The first 5 rows are patterns. Each new row is the sum of 2 different patterns, raised or lowered, with some noise. Before adding, each is slid sideways (what falls off one end comes back at the other) and multiplied by a number that may be negative. Names go in the order of the patterns.
In the rows, zero is written as 128.
Some rows, each with the names of its patterns after it:
[123 115 137  88 123 114 135 116 127  91 143 111 128  96 115 133 134 152
 127 129 133 100 117 115 154 136  92 129 127 137 132 159 111  75 119 140
 146 133 135  87 117 118]  (2)
[135 159 121 135 110 111 110 175  85 138 123 143 104 134 105 132 127 110
 123 133 142 120  85 115 124 154 144 123 100 136 127 144 102 114 114 122
 138 133 103 120 174 152]  (1)
[153 124 105 133 120 141 124  98 101 143 119  88 122 125 147 146 157 114
 131  91 126 163 155 133 121 168 181 162 164 145 123 154 141  96 133 144
 150 106 151 139 114 156]  (4)
[ 99 150 127 138 161 155 155 153 150 122  90 121 151 116 157 131 116 127
 110 157 123 144  95 136 131 122 118 165 136 127 152 146 123 130  89 141
 145 139  96 137 155 101]  (0)
[124  99 124 140 137 145 131 139 132 137 105  97 124 130 137 118 109 136
  95 130 160 124 148 162 150 137 151 121 129 145 117 143 108 112 113 116
 141 115 138 131 117 145]  (3)

New rows. What belongs after each?
[122 203 142 140 130 137 168 167 142 122 144 174 144 131 175 130 137 160
 162 164 156 117 134 150 186 108 147 151 112  93 181 181 164 163 156 164
 162 190 151 113 134 177]  (2) (0)
[157 142 120  92 157 113  98 130 104 146 167 158 102 122  84 121 145 144
 120 146 195 171 151 147 150 139 137 176 105 100 145 123  82 122 120  96
 159 144 107 121 119 141]  (4) (3)
[146 151 138 144  93 124 141 145 151 158 124 135 124 136 115 116 121 129
 166 162 116 131 160 167 158 159 156 145  98 124 111 141  84 141 116 151
 124 124 134 130 158 134]  (1) (3)
[120 103 125 144 151 118 114 105 111 106 157 107  95 104 117 105 109 116
  92 114 129 105  88  83 129 100 137 117 118 142 123  72 154  96 119 131
 136 107 127  97 111 124]  (1) (3)
[136 152 122  83 141 128 141 112 127 109 136 113 117 146 170 112 141 124
 135 134 133  65 139 121 143  76 128 134 125 164 149 122 115  99 107 127
 151 113  75 137 120 110]  (2) (4)
[149 166 127 128 113 111 146 162 123 142 111 173 166 156 152 123 149 153
 142  97  98 131 130 145 123 155 140 156  84 180 131 155 157 164 133 155
 145 156 146 172 133 108]  (1) (3)
[115 132 104 156  81 146 116 136 131 131  93 128 122 162 114 125 115 126
 151 149 125 130  99 142 125 158 142  86 117 154 144  87 127 111  49 130
 131 160 148 146  50 158]  (2) (1)
[ 96  92  91  91 111 117 135  56 149  93 101 114 124  82 122 111 113 132
 109 111  97 122 134  95 101  92 103 109 116 106  83  92 146 109 133 141
 118 108 142 108  69 104]  (1) (3)
[119 118 142 128 108 131 107  89 108  99 119 117  79 126 105  94  58 134
  86 126  96 115 119 119 124 129 137 125  99 113 109 143 132  91 100 128
 116 123  89  93 100 118]  (1) (3)
[148 114 106 102 165 155 132 162 105 130  94 125 102 161  90 141  92 127
 105 119  93 125 118 134 117 121 134 139  78  97 128 166 121 126  90 104
 100 114  85 101 104 145]  (1) (0)
[145 108 122 104 147 128 165 128 133 139 139 147  96 108 130 101 150 141
  87 139 150 105 108 120 139 126 136 129 128 110 158 174 151 162 123 153
 151 160 134 132 178 164]  (4) (3)
[115 120 133 111 100 117 137 115  86 150 140 103 107 108  94 100 121  99
 104 136 134 125  98 150 105  85 130 117 146 102 144  92 113 107 128 142
 127  95  90 115 103 104]  (2) (0)
[ 99 110 149  80 113 112 146 149  94  90  79 139 110  89 161 149 110  91
 104 124  91  98  84  90  85 155 170 109 109  78  99 120 150 130 102 115
 113 121 143 110 128 112]  (2) (0)
[125 113 158 136 117 119 122 173 113 102  83 155  74 167 123 140 103 128
  85 164 123 113 105 128 135 142  61 114 106 170 139 104  89 113 121 133
  93 133 112 122 103 112]  (2) (1)
[180 144 149 128 121  87 151 125 120 140 153 111 112  97 125 115 140  88
 146 128 125  93 151 164 122 139 119 114  92  94 180 144 125  76 124 136
 134  99 148 130 141 138]  (2) (0)
[167 109  82  76 118  82 122 118  95  90 116 116 126 112 109 105 127 130
 123 105 140 105 131 100  96  75  90 104 129  93 105  87 109  92  69  95
  85  82  88 108  72 111]  (2) (4)
[131 126 107  86 121 108 137 130  86 128 128  97 106 127  67 126 110 126
 135 101 116 127 167 114 105 156 122  97 118 135  94  70  96 100 118 134
 182 114  59 129 102 134]  (2) (0)
[161 177 143 143 141 166 168 218 171 125 132 146 163 119 109 122 146 172
 174 138 142 206 180 140 167 193 120 156 168 114 116 167 172 164 182 143
 183 189 201 160 184 208]  (4) (3)
[ 52  67  89  79  74  81  75  78  66 116 103 136  92  65  98 104  84  76
  93 117  95  89  73  59  49  71  63  68  86 146 130  77  94  56 102 117
  80 131  71  70  81  95]  (0) (3)
